The same things were measured in two ways. Each way mixes the same 11 hidden numbers, adds some noise and spreads widely along 7 directions of its own, which tell nothing about the thing.
(in the rows, 128 means zero)
Some things both ways: the first way, then the second way.
[120, 122, 102, 116, 128, 99, 103, 134, 146, 82, 87, 99, 131, 116, 202, 72, 108, 121, 136, 116, 99, 163, 82, 183, 127, 128, 196]
[131, 141, 103, 136, 138, 121, 110, 132, 131, 157, 135, 137, 134, 158, 191, 112, 124, 121, 120, 127, 144, 95, 113, 105, 100]

[58, 106, 149, 133, 197, 75, 139, 101, 101, 153, 116, 107, 123, 145, 120, 147, 141, 135, 124, 142, 212, 134, 134, 163, 139, 140, 110]
[93, 157, 114, 121, 157, 102, 163, 135, 128, 140, 158, 83, 174, 79, 102, 185, 79, 150, 29, 96, 105, 105, 140, 147, 127]

[143, 140, 135, 140, 110, 132, 92, 90, 110, 118, 133, 155, 117, 115, 135, 110, 88, 126, 125, 137, 120, 121, 109, 174, 146, 108, 87]
[102, 149, 109, 167, 144, 138, 156, 129, 98, 126, 153, 138, 161, 117, 140, 140, 138, 146, 109, 123, 123, 85, 110, 132, 146]

[172, 106, 177, 101, 130, 154, 131, 137, 152, 129, 112, 147, 123, 134, 73, 168, 146, 155, 166, 108, 159, 103, 158, 96, 110, 115, 64]
[129, 87, 92, 109, 133, 158, 105, 85, 147, 126, 72, 179, 105, 112, 198, 144, 144, 103, 189, 111, 149, 112, 128, 164, 64]

[165, 134, 176, 107, 94, 94, 95, 142, 128, 146, 112, 145, 127, 97, 100, 148, 104, 151, 133, 115, 140, 109, 148, 160, 23, 147, 103]
[141, 189, 140, 120, 150, 86, 152, 119, 123, 116, 165, 133, 160, 126, 95, 112, 80, 132, 92, 145, 120, 152, 128, 153, 135]

[113, 90, 153, 101, 137, 122, 117, 108, 150, 142, 133, 122, 130, 148, 125, 117, 114, 136, 152, 137, 145, 125, 138, 125, 104, 152, 106]
[139, 107, 103, 155, 119, 170, 101, 131, 144, 93, 118, 222, 133, 103, 172, 168, 154, 130, 196, 129, 133, 108, 122, 149, 143]

[114, 127, 145, 102, 187, 125, 115, 140, 102, 81, 112, 119, 139, 112, 152, 115, 117, 136, 149, 118, 146, 128, 118, 126, 108, 128, 157]
[99, 143, 152, 127, 115, 124, 94, 164, 100, 166, 167, 105, 120, 136, 126, 104, 126, 143, 90, 175, 121, 130, 127, 71, 149]

[151, 143, 165, 148, 131, 162, 78, 88, 102, 151, 148, 123, 119, 124, 146, 124, 94, 118, 88, 148, 144, 90, 121, 133, 165, 110, 68]
[94, 126, 125, 137, 110, 132, 130, 132, 141, 124, 148, 99, 103, 90, 139, 158, 140, 134, 81, 66, 135, 101, 150, 112, 121]

[136, 137, 154, 74, 167, 134, 95, 163, 118, 105, 142, 175, 164, 139, 91, 133, 120, 151, 93, 109, 133, 127, 129, 157, 115, 158, 132]
[103, 119, 128, 113, 128, 128, 164, 153, 105, 98, 160, 121, 117, 94, 101, 122, 133, 128, 99, 135, 108, 121, 146, 129, 179]

[151, 152, 138, 109, 138, 107, 91, 142, 121, 95, 115, 118, 142, 113, 158, 95, 103, 126, 101, 117, 102, 134, 105, 179, 102, 140, 163]
[133, 159, 126, 73, 100, 103, 113, 115, 162, 134, 168, 131, 120, 154, 134, 71, 83, 87, 140, 156, 147, 123, 152, 152, 142]

[89, 120, 138, 117, 172, 93, 149, 133, 125, 91, 131, 112, 126, 146, 117, 133, 165, 96, 88, 127, 148, 133, 109, 102, 151, 168, 142]
[145, 134, 158, 86, 118, 128, 146, 102, 119, 84, 132, 161, 135, 127, 55, 107, 87, 109, 147, 152, 127, 153, 137, 160, 173]

[127, 110, 163, 99, 151, 161, 97, 94, 147, 91, 146, 180, 146, 113, 119, 76, 92, 155, 98, 139, 130, 123, 120, 126, 143, 135, 122]
[113, 175, 139, 86, 104, 87, 153, 142, 140, 134, 153, 75, 101, 125, 118, 89, 90, 121, 90, 147, 116, 152, 158, 134, 136]

[145, 92, 154, 120, 129, 113, 126, 96, 148, 141, 103, 100, 120, 83, 125, 141, 115, 164, 193, 138, 160, 112, 155, 112, 77, 126, 110]
[134, 133, 77, 155, 144, 111, 108, 110, 134, 148, 97, 171, 165, 137, 204, 146, 133, 141, 173, 121, 153, 126, 107, 117, 72]

[168, 158, 107, 186, 88, 137, 123, 125, 99, 49, 108, 101, 89, 136, 172, 98, 104, 88, 162, 144, 108, 114, 96, 136, 149, 72, 78]
[125, 164, 115, 152, 131, 116, 126, 105, 154, 111, 142, 139, 151, 112, 123, 131, 113, 129, 151, 100, 159, 130, 140, 145, 122]

[162, 141, 151, 127, 117, 127, 99, 119, 111, 130, 123, 133, 138, 107, 124, 149, 106, 125, 116, 126, 140, 100, 134, 154, 116, 116, 104]
[149, 107, 151, 87, 115, 110, 120, 131, 143, 121, 113, 115, 96, 123, 113, 118, 105, 118, 104, 127, 143, 156, 135, 150, 127]

[202, 128, 138, 136, 74, 141, 87, 152, 112, 117, 93, 145, 122, 109, 125, 156, 99, 119, 143, 123, 129, 95, 128, 173, 79, 80, 89]
[95, 121, 130, 130, 162, 132, 110, 112, 118, 165, 143, 120, 118, 171, 144, 78, 137, 105, 126, 134, 154, 101, 130, 137, 89]

[139, 104, 159, 107, 189, 115, 103, 146, 110, 129, 121, 103, 138, 105, 128, 153, 136, 143, 125, 136, 163, 114, 139, 130, 108, 132, 139]
[122, 110, 126, 84, 85, 129, 91, 110, 139, 120, 117, 167, 116, 161, 141, 92, 93, 94, 211, 163, 136, 123, 144, 147, 139]

[116, 136, 115, 154, 134, 114, 132, 81, 103, 89, 122, 109, 89, 120, 141, 118, 116, 94, 120, 145, 141, 132, 94, 139, 157, 121, 113]
[149, 159, 108, 114, 155, 95, 145, 165, 146, 125, 123, 119, 113, 151, 144, 109, 106, 132, 115, 140, 127, 155, 145, 99, 129]

[174, 103, 138, 113, 59, 123, 103, 107, 161, 135, 108, 141, 130, 99, 117, 141, 97, 114, 118, 123, 118, 107, 126, 158, 80, 129, 128]
[159, 120, 136, 94, 141, 102, 144, 122, 157, 106, 118, 136, 93, 153, 134, 83, 126, 106, 136, 130, 157, 154, 138, 170, 129]

[140, 151, 150, 146, 124, 104, 136, 89, 103, 95, 116, 140, 127, 121, 109, 115, 108, 107, 106, 141, 150, 102, 132, 155, 98, 120, 99]
[108, 127, 139, 121, 106, 152, 112, 130, 160, 112, 111, 150, 93, 92, 147, 168, 132, 147, 157, 152, 124, 152, 144, 169, 144]

[84, 145, 165, 108, 182, 108, 114, 116, 124, 125, 163, 115, 136, 151, 100, 83, 118, 126, 64, 131, 145, 134, 103, 151, 151, 184, 114]
[137, 140, 127, 106, 116, 134, 159, 134, 167, 119, 124, 158, 119, 141, 130, 132, 129, 128, 142, 147, 125, 146, 158, 109, 145]

[116, 104, 134, 115, 146, 121, 146, 137, 126, 75, 122, 161, 133, 123, 87, 141, 162, 100, 133, 122, 136, 118, 111, 103, 154, 127, 115]
[60, 109, 145, 109, 107, 137, 130, 74, 133, 127, 156, 114, 114, 133, 130, 116, 116, 108, 118, 115, 131, 70, 140, 194, 131]

[135, 106, 124, 143, 128, 112, 122, 100, 131, 122, 98, 94, 125, 120, 174, 137, 116, 130, 168, 143, 150, 123, 137, 140, 126, 102, 125]
[132, 121, 87, 155, 108, 126, 102, 150, 140, 111, 136, 155, 140, 109, 161, 119, 141, 119, 192, 106, 159, 116, 140, 141, 134]

[97, 156, 133, 114, 150, 85, 130, 137, 127, 59, 123, 138, 148, 131, 139, 77, 127, 109, 94, 109, 110, 147, 93, 162, 136, 157, 167]
[95, 159, 132, 111, 163, 116, 129, 70, 139, 157, 146, 109, 160, 122, 134, 157, 76, 134, 61, 123, 141, 87, 101, 165, 99]

[130, 126, 136, 152, 99, 108, 140, 62, 131, 120, 99, 106, 87, 113, 136, 130, 111, 102, 125, 135, 156, 119, 116, 137, 112, 120, 106]
[142, 149, 149, 111, 126, 121, 136, 116, 147, 122, 123, 137, 102, 119, 140, 125, 117, 139, 110, 153, 131, 154, 120, 166, 126]

[134, 152, 151, 130, 153, 103, 104, 117, 114, 96, 127, 111, 137, 105, 151, 76, 119, 111, 99, 134, 104, 119, 99, 145, 127, 142, 140]
[125, 138, 144, 113, 75, 136, 108, 126, 151, 142, 121, 141, 102, 135, 154, 148, 125, 134, 139, 133, 133, 142, 137, 99, 132]

[164, 123, 165, 100, 141, 144, 88, 134, 112, 135, 150, 146, 140, 95, 91, 172, 97, 163, 134, 128, 155, 99, 153, 130, 97, 133, 95]
[136, 127, 137, 95, 98, 82, 122, 149, 142, 105, 158, 125, 109, 158, 117, 44, 109, 105, 159, 158, 137, 147, 158, 162, 160]

[121, 137, 143, 126, 141, 105, 116, 100, 133, 115, 143, 139, 130, 137, 118, 122, 108, 138, 85, 136, 148, 136, 128, 165, 149, 146, 115]
[138, 144, 118, 134, 158, 112, 157, 143, 123, 132, 130, 131, 121, 147, 143, 86, 141, 129, 134, 152, 141, 144, 122, 148, 134]

[112, 190, 114, 157, 184, 80, 146, 113, 89, 55, 130, 91, 128, 157, 152, 103, 132, 117, 54, 153, 149, 147, 118, 155, 163, 153, 145]
[115, 138, 133, 97, 137, 113, 119, 94, 130, 134, 128, 139, 114, 113, 148, 128, 108, 124, 122, 160, 133, 144, 118, 181, 102]

[162, 55, 123, 135, 91, 137, 151, 90, 149, 85, 78, 151, 102, 101, 129, 127, 157, 85, 203, 151, 109, 103, 122, 68, 95, 92, 105]
[121, 127, 140, 98, 126, 132, 111, 95, 117, 137, 104, 134, 93, 107, 154, 186, 111, 129, 91, 107, 125, 133, 113, 133, 96]

[106, 172, 168, 108, 184, 80, 110, 129, 114, 111, 161, 122, 190, 123, 125, 96, 114, 148, 40, 139, 143, 120, 142, 155, 122, 190, 156]
[106, 124, 111, 133, 123, 117, 112, 120, 145, 130, 131, 138, 142, 106, 136, 146, 124, 133, 148, 119, 147, 132, 140, 140, 119]

[160, 143, 166, 67, 124, 129, 98, 185, 136, 82, 128, 200, 170, 125, 96, 144, 120, 138, 123, 72, 106, 121, 130, 161, 99, 132, 139]
[126, 108, 114, 122, 162, 139, 93, 143, 135, 134, 110, 121, 100, 139, 164, 112, 116, 112, 122, 126, 148, 94, 117, 140, 116]

Other things, the second way, with their names:
<192>: [155, 114, 113, 93, 140, 92, 144, 132, 176, 124, 96, 114, 98, 132, 167, 107, 121, 124, 119, 130, 148, 158, 139, 153, 94]
<134>: [108, 153, 139, 145, 133, 135, 148, 112, 134, 128, 147, 131, 133, 141, 117, 98, 136, 130, 132, 144, 141, 119, 132, 137, 135]
<329>: [117, 163, 106, 101, 167, 116, 95, 117, 86, 195, 119, 116, 144, 165, 173, 104, 82, 112, 110, 171, 132, 110, 93, 115, 76]
<340>: [93, 145, 115, 122, 119, 122, 123, 139, 173, 145, 155, 101, 95, 132, 176, 109, 132, 123, 111, 117, 132, 103, 161, 130, 105]
<150>: [139, 109, 126, 173, 100, 132, 110, 168, 136, 130, 147, 160, 92, 164, 181, 67, 203, 126, 177, 126, 162, 130, 136, 99, 138]
<69>: [111, 151, 145, 110, 145, 100, 137, 104, 139, 106, 148, 136, 90, 154, 155, 134, 96, 132, 81, 130, 102, 113, 129, 149, 126]
<224>: [152, 130, 171, 145, 132, 136, 115, 129, 109, 125, 114, 152, 87, 139, 130, 135, 140, 146, 103, 127, 131, 153, 103, 137, 120]
<325>: [108, 134, 104, 113, 163, 131, 142, 111, 113, 131, 139, 138, 136, 134, 146, 110, 118, 108, 128, 144, 133, 98, 124, 161, 124]
<460>: [152, 120, 120, 111, 151, 134, 130, 105, 128, 119, 116, 184, 170, 136, 106, 113, 105, 114, 164, 155, 144, 129, 117, 157, 135]
<625>: [139, 116, 143, 117, 120, 131, 139, 136, 148, 107, 101, 129, 100, 109, 130, 169, 122, 156, 109, 140, 133, 150, 120, 139, 163]
<166>: [131, 141, 153, 128, 82, 93, 122, 138, 131, 86, 148, 132, 82, 129, 144, 80, 119, 133, 147, 140, 111, 147, 143, 177, 144]
<403>: [99, 139, 132, 112, 126, 119, 126, 119, 138, 125, 141, 111, 93, 150, 141, 92, 117, 112, 140, 143, 137, 119, 146, 149, 133]
<388>: [164, 136, 115, 115, 145, 131, 134, 108, 161, 118, 123, 154, 142, 138, 133, 104, 113, 100, 121, 104, 166, 104, 119, 138, 117]
<372>: [113, 137, 139, 133, 131, 139, 122, 118, 124, 116, 129, 143, 122, 135, 120, 142, 107, 131, 125, 115, 119, 112, 135, 135, 123]
<286>: [174, 77, 140, 92, 144, 153, 111, 137, 114, 90, 95, 199, 87, 127, 146, 133, 137, 115, 150, 175, 140, 144, 93, 171, 177]
<384>: [100, 124, 65, 134, 150, 124, 133, 135, 166, 124, 132, 123, 149, 146, 171, 125, 110, 109, 154, 100, 154, 66, 149, 126, 139]
<636>: [129, 143, 89, 110, 121, 118, 139, 152, 139, 127, 140, 129, 152, 103, 137, 109, 113, 115, 134, 135, 122, 125, 156, 111, 122]
<567>: [112, 100, 156, 150, 122, 141, 90, 124, 148, 116, 104, 132, 86, 116, 141, 153, 144, 151, 133, 116, 142, 139, 129, 151, 114]
<140>: [117, 106, 120, 133, 106, 103, 94, 115, 160, 134, 109, 101, 102, 139, 183, 105, 120, 125, 122, 78, 148, 99, 134, 128, 65]
<245>: [108, 140, 104, 135, 149, 122, 98, 170, 161, 119, 123, 128, 86, 149, 184, 104, 120, 128, 175, 166, 127, 134, 154, 139, 130]
<200>: [122, 164, 89, 147, 188, 108, 126, 126, 127, 143, 154, 124, 189, 110, 127, 128, 96, 128, 103, 122, 158, 101, 111, 161, 120]
<108>: [112, 92, 124, 129, 118, 94, 110, 139, 157, 121, 145, 107, 129, 98, 128, 134, 129, 135, 102, 86, 158, 128, 147, 120, 120]
<587>: [105, 153, 94, 163, 156, 113, 98, 149, 153, 172, 135, 93, 120, 141, 189, 112, 148, 135, 129, 117, 180, 120, 133, 92, 91]
<353>: [104, 137, 126, 127, 104, 144, 97, 153, 129, 155, 151, 123, 118, 133, 160, 129, 125, 130, 121, 154, 133, 104, 126, 89, 151]
<240>: [99, 141, 105, 123, 125, 129, 127, 134, 125, 144, 147, 101, 118, 115, 135, 100, 134, 109, 132, 120, 147, 114, 153, 135, 122]
<549>: [122, 83, 145, 148, 111, 153, 131, 132, 108, 118, 121, 163, 82, 94, 180, 157, 199, 153, 105, 122, 130, 126, 101, 149, 137]
<428>: [125, 128, 128, 113, 96, 90, 134, 123, 175, 105, 140, 121, 136, 110, 152, 135, 91, 142, 104, 121, 125, 111, 138, 197, 139]
<621>: [117, 159, 137, 104, 142, 108, 133, 125, 133, 125, 144, 118, 102, 106, 126, 122, 114, 128, 107, 150, 120, 165, 147, 145, 114]
<427>: [85, 175, 125, 123, 136, 131, 137, 115, 131, 140, 150, 134, 112, 128, 159, 143, 121, 136, 132, 171, 116, 130, 133, 138, 140]
<435>: [123, 126, 155, 164, 127, 160, 122, 170, 105, 159, 127, 125, 62, 164, 163, 93, 191, 139, 118, 135, 129, 134, 127, 91, 116]
<469>: [131, 134, 138, 104, 160, 136, 133, 63, 122, 135, 143, 166, 181, 152, 76, 93, 97, 94, 151, 150, 166, 111, 114, 178, 127]
<167>: [128, 137, 131, 100, 129, 118, 141, 77, 127, 128, 121, 155, 140, 131, 131, 127, 104, 117, 130, 142, 134, 134, 118, 167, 104]
<142>: [147, 100, 168, 94, 128, 118, 95, 149, 153, 124, 104, 145, 74, 110, 162, 161, 123, 161, 84, 179, 119, 174, 111, 150, 133]
<59>: [142, 108, 117, 87, 143, 98, 96, 98, 196, 138, 96, 127, 104, 132, 192, 150, 99, 124, 102, 113, 163, 127, 124, 149, 71]
<599>: [114, 131, 116, 120, 141, 122, 121, 106, 125, 133, 129, 126, 134, 120, 131, 135, 116, 121, 133, 119, 158, 120, 119, 152, 128]
<279>: [81, 126, 82, 114, 126, 139, 75, 94, 121, 177, 149, 149, 125, 148, 221, 96, 137, 84, 172, 140, 160, 70, 123, 154, 75]
<199>: [118, 154, 139, 124, 121, 137, 147, 146, 133, 123, 159, 118, 99, 124, 116, 91, 141, 122, 120, 143, 133, 133, 152, 118, 155]
<347>: [90, 132, 154, 161, 148, 152, 89, 126, 99, 169, 159, 126, 93, 152, 144, 90, 176, 122, 126, 140, 167, 119, 114, 106, 110]
<262>: [133, 139, 128, 150, 166, 123, 131, 114, 111, 130, 113, 125, 131, 137, 135, 136, 116, 135, 96, 83, 132, 111, 117, 127, 85]
<560>: [162, 91, 150, 49, 104, 107, 78, 201, 168, 175, 129, 92, 38, 126, 174, 99, 147, 111, 70, 160, 149, 185, 153, 91, 117]
<238>: [100, 132, 137, 126, 119, 161, 166, 128, 116, 112, 107, 119, 91, 108, 115, 178, 132, 143, 109, 110, 114, 122, 136, 104, 158]
<430>: [97, 146, 116, 96, 142, 117, 98, 78, 153, 138, 153, 123, 139, 119, 146, 142, 74, 102, 111, 119, 152, 85, 128, 183, 115]
<559>: [111, 105, 137, 135, 122, 144, 98, 100, 137, 126, 112, 159, 118, 134, 152, 155, 124, 133, 143, 116, 135, 109, 126, 135, 104]
<271>: [130, 124, 117, 142, 128, 137, 101, 119, 130, 108, 146, 173, 125, 156, 143, 119, 124, 103, 159, 95, 154, 91, 128, 122, 139]
<432>: [128, 163, 82, 160, 171, 140, 138, 168, 118, 152, 125, 130, 145, 154, 156, 97, 138, 126, 159, 142, 139, 116, 131, 117, 117]
<637>: [178, 120, 106, 105, 127, 120, 147, 165, 147, 116, 78, 122, 125, 113, 138, 117, 111, 127, 125, 125, 119, 154, 140, 135, 107]
<125>: [108, 172, 140, 133, 167, 117, 142, 147, 143, 110, 164, 120, 100, 130, 127, 119, 119, 142, 111, 166, 132, 143, 133, 154, 174]
<161>: [123, 106, 139, 109, 135, 142, 96, 135, 133, 141, 122, 154, 118, 146, 133, 110, 122, 118, 151, 171, 138, 133, 129, 138, 130]
<476>: [134, 137, 135, 126, 149, 118, 117, 149, 116, 130, 117, 120, 111, 135, 125, 106, 117, 134, 121, 146, 128, 150, 128, 118, 121]
<235>: [106, 121, 129, 116, 158, 123, 85, 155, 140, 162, 132, 109, 92, 165, 154, 81, 128, 115, 140, 166, 157, 135, 137, 129, 119]
<206>: [100, 130, 130, 140, 171, 149, 95, 88, 102, 158, 131, 153, 122, 132, 157, 127, 140, 119, 129, 133, 151, 105, 99, 182, 78]
<105>: [118, 114, 123, 104, 101, 141, 88, 87, 147, 127, 136, 173, 122, 135, 170, 109, 114, 99, 179, 145, 151, 95, 122, 198, 122]
<73>: [126, 126, 168, 141, 118, 119, 139, 119, 164, 119, 138, 128, 117, 141, 116, 136, 131, 153, 86, 111, 143, 131, 131, 120, 141]
<201>: [76, 134, 145, 133, 96, 120, 112, 119, 132, 131, 171, 106, 92, 122, 150, 91, 142, 125, 124, 132, 134, 109, 148, 151, 127]
<33>: [131, 130, 113, 100, 129, 116, 130, 124, 134, 124, 127, 156, 126, 127, 138, 121, 110, 115, 152, 149, 130, 144, 141, 148, 121]
<251>: [104, 142, 82, 137, 146, 95, 122, 128, 176, 141, 151, 103, 153, 110, 153, 122, 123, 120, 123, 85, 174, 111, 157, 113, 99]
<15>: [166, 148, 128, 93, 140, 109, 145, 129, 136, 133, 111, 109, 147, 131, 85, 126, 75, 111, 90, 100, 141, 147, 136, 120, 114]
<31>: [164, 107, 164, 127, 141, 127, 110, 138, 118, 127, 97, 140, 128, 108, 113, 171, 110, 159, 55, 118, 118, 144, 98, 114, 111]
<610>: [136, 165, 133, 133, 164, 92, 169, 131, 121, 103, 123, 123, 130, 116, 126, 143, 108, 166, 80, 154, 116, 164, 109, 122, 147]

Some of these things the first way, each followed by its name:
[114, 105, 162, 106, 153, 101, 135, 79, 140, 96, 132, 160, 136, 115, 100, 89, 121, 122, 85, 150, 135, 122, 129, 122, 90, 166, 140] : <427>
[165, 133, 137, 117, 121, 173, 65, 97, 105, 90, 128, 154, 139, 97, 172, 66, 56, 126, 143, 139, 92, 109, 99, 166, 121, 93, 126] : <353>
[149, 115, 103, 141, 93, 130, 142, 77, 131, 97, 105, 129, 103, 121, 128, 137, 125, 102, 175, 141, 118, 122, 117, 118, 139, 111, 96] : <549>
[162, 166, 152, 147, 96, 103, 89, 85, 112, 141, 118, 113, 110, 74, 146, 147, 89, 130, 56, 136, 147, 107, 125, 158, 93, 143, 129] : <166>
[121, 118, 173, 88, 136, 156, 79, 113, 163, 150, 130, 162, 152, 134, 127, 100, 77, 190, 118, 103, 159, 134, 131, 182, 146, 124, 107] : <637>
[194, 122, 127, 129, 85, 156, 81, 137, 101, 105, 92, 133, 130, 105, 144, 125, 65, 126, 171, 133, 129, 98, 124, 186, 59, 74, 105] : <161>
[109, 179, 171, 125, 114, 89, 118, 93, 106, 155, 126, 120, 124, 89, 117, 149, 119, 109, 86, 99, 151, 104, 116, 136, 106, 167, 111] : <31>
[128, 85, 155, 114, 129, 104, 110, 156, 160, 115, 132, 140, 133, 157, 135, 123, 139, 131, 140, 134, 126, 133, 139, 125, 115, 140, 111] : <224>
[128, 202, 131, 142, 113, 112, 123, 131, 111, 89, 129, 103, 99, 148, 143, 118, 128, 88, 102, 87, 105, 138, 77, 152, 185, 135, 104] : <388>
[152, 141, 176, 95, 129, 118, 107, 161, 136, 116, 109, 146, 131, 129, 103, 135, 127, 134, 115, 85, 135, 122, 122, 158, 85, 136, 119] : <199>
[159, 132, 105, 182, 95, 127, 81, 91, 95, 124, 126, 77, 88, 123, 205, 117, 103, 62, 94, 171, 104, 109, 86, 142, 160, 109, 110] : <271>
[137, 181, 139, 155, 119, 99, 151, 70, 97, 126, 108, 92, 89, 93, 95, 181, 122, 112, 108, 111, 179, 108, 122, 144, 137, 127, 91] : <192>
[148, 132, 134, 111, 100, 158, 100, 72, 132, 93, 150, 202, 146, 117, 106, 88, 83, 123, 83, 145, 102, 113, 113, 145, 140, 140, 106] : <325>
[98, 82, 116, 134, 164, 110, 145, 85, 145, 85, 123, 112, 136, 140, 166, 104, 139, 107, 127, 161, 140, 135, 123, 109, 177, 128, 154] : <599>
[116, 102, 151, 123, 174, 108, 122, 76, 128, 120, 107, 130, 123, 106, 155, 122, 129, 144, 122, 145, 159, 133, 135, 130, 133, 126, 144] : <329>
[118, 145, 177, 92, 186, 111, 124, 161, 102, 140, 144, 98, 162, 107, 89, 190, 137, 153, 138, 104, 184, 96, 158, 101, 106, 160, 114] : <108>
[138, 126, 161, 109, 82, 105, 86, 114, 146, 129, 119, 166, 155, 92, 133, 88, 100, 106, 58, 125, 104, 107, 106, 162, 75, 161, 152] : <372>
[142, 119, 128, 118, 154, 117, 124, 161, 124, 55, 117, 139, 132, 135, 127, 120, 139, 114, 116, 125, 126, 134, 112, 136, 134, 120, 146] : <403>
[144, 143, 175, 139, 105, 103, 111, 32, 104, 185, 123, 119, 114, 58, 105, 170, 85, 106, 89, 129, 173, 77, 135, 162, 89, 130, 101] : <625>
[179, 120, 128, 116, 133, 112, 107, 196, 105, 72, 83, 127, 145, 131, 143, 152, 111, 128, 169, 111, 141, 121, 138, 194, 65, 78, 148] : <235>
[116, 99, 131, 142, 120, 128, 158, 56, 140, 105, 117, 125, 96, 109, 108, 127, 138, 106, 146, 153, 148, 113, 119, 77, 145, 133, 92] : <167>
[108, 93, 161, 76, 198, 90, 138, 207, 168, 60, 114, 123, 168, 155, 138, 114, 155, 163, 180, 92, 141, 157, 146, 133, 115, 133, 172] : <587>
[102, 122, 70, 144, 137, 128, 157, 99, 106, 25, 100, 92, 105, 146, 173, 90, 98, 91, 176, 148, 137, 147, 91, 134, 135, 108, 153] : <142>
[158, 72, 138, 120, 119, 161, 106, 147, 157, 81, 118, 129, 131, 160, 169, 107, 115, 116, 157, 146, 120, 117, 132, 100, 120, 99, 121] : <347>
[142, 116, 101, 178, 93, 116, 154, 31, 102, 115, 80, 97, 79, 91, 140, 137, 120, 78, 146, 169, 152, 102, 111, 122, 116, 101, 97] : <33>
[135, 90, 153, 99, 133, 158, 101, 96, 128, 131, 143, 163, 129, 98, 94, 143, 101, 125, 159, 124, 139, 102, 121, 128, 141, 113, 95] : <384>
[150, 129, 161, 125, 140, 137, 107, 105, 107, 113, 145, 145, 128, 125, 117, 137, 110, 121, 124, 140, 137, 102, 137, 123, 126, 121, 87] : <430>
[133, 130, 147, 129, 127, 138, 124, 99, 124, 123, 109, 88, 122, 103, 141, 134, 101, 126, 152, 121, 162, 102, 126, 120, 117, 116, 112] : <251>
[131, 170, 127, 125, 98, 135, 102, 111, 140, 72, 115, 126, 145, 79, 173, 79, 96, 112, 74, 106, 97, 123, 78, 133, 160, 141, 174] : <140>
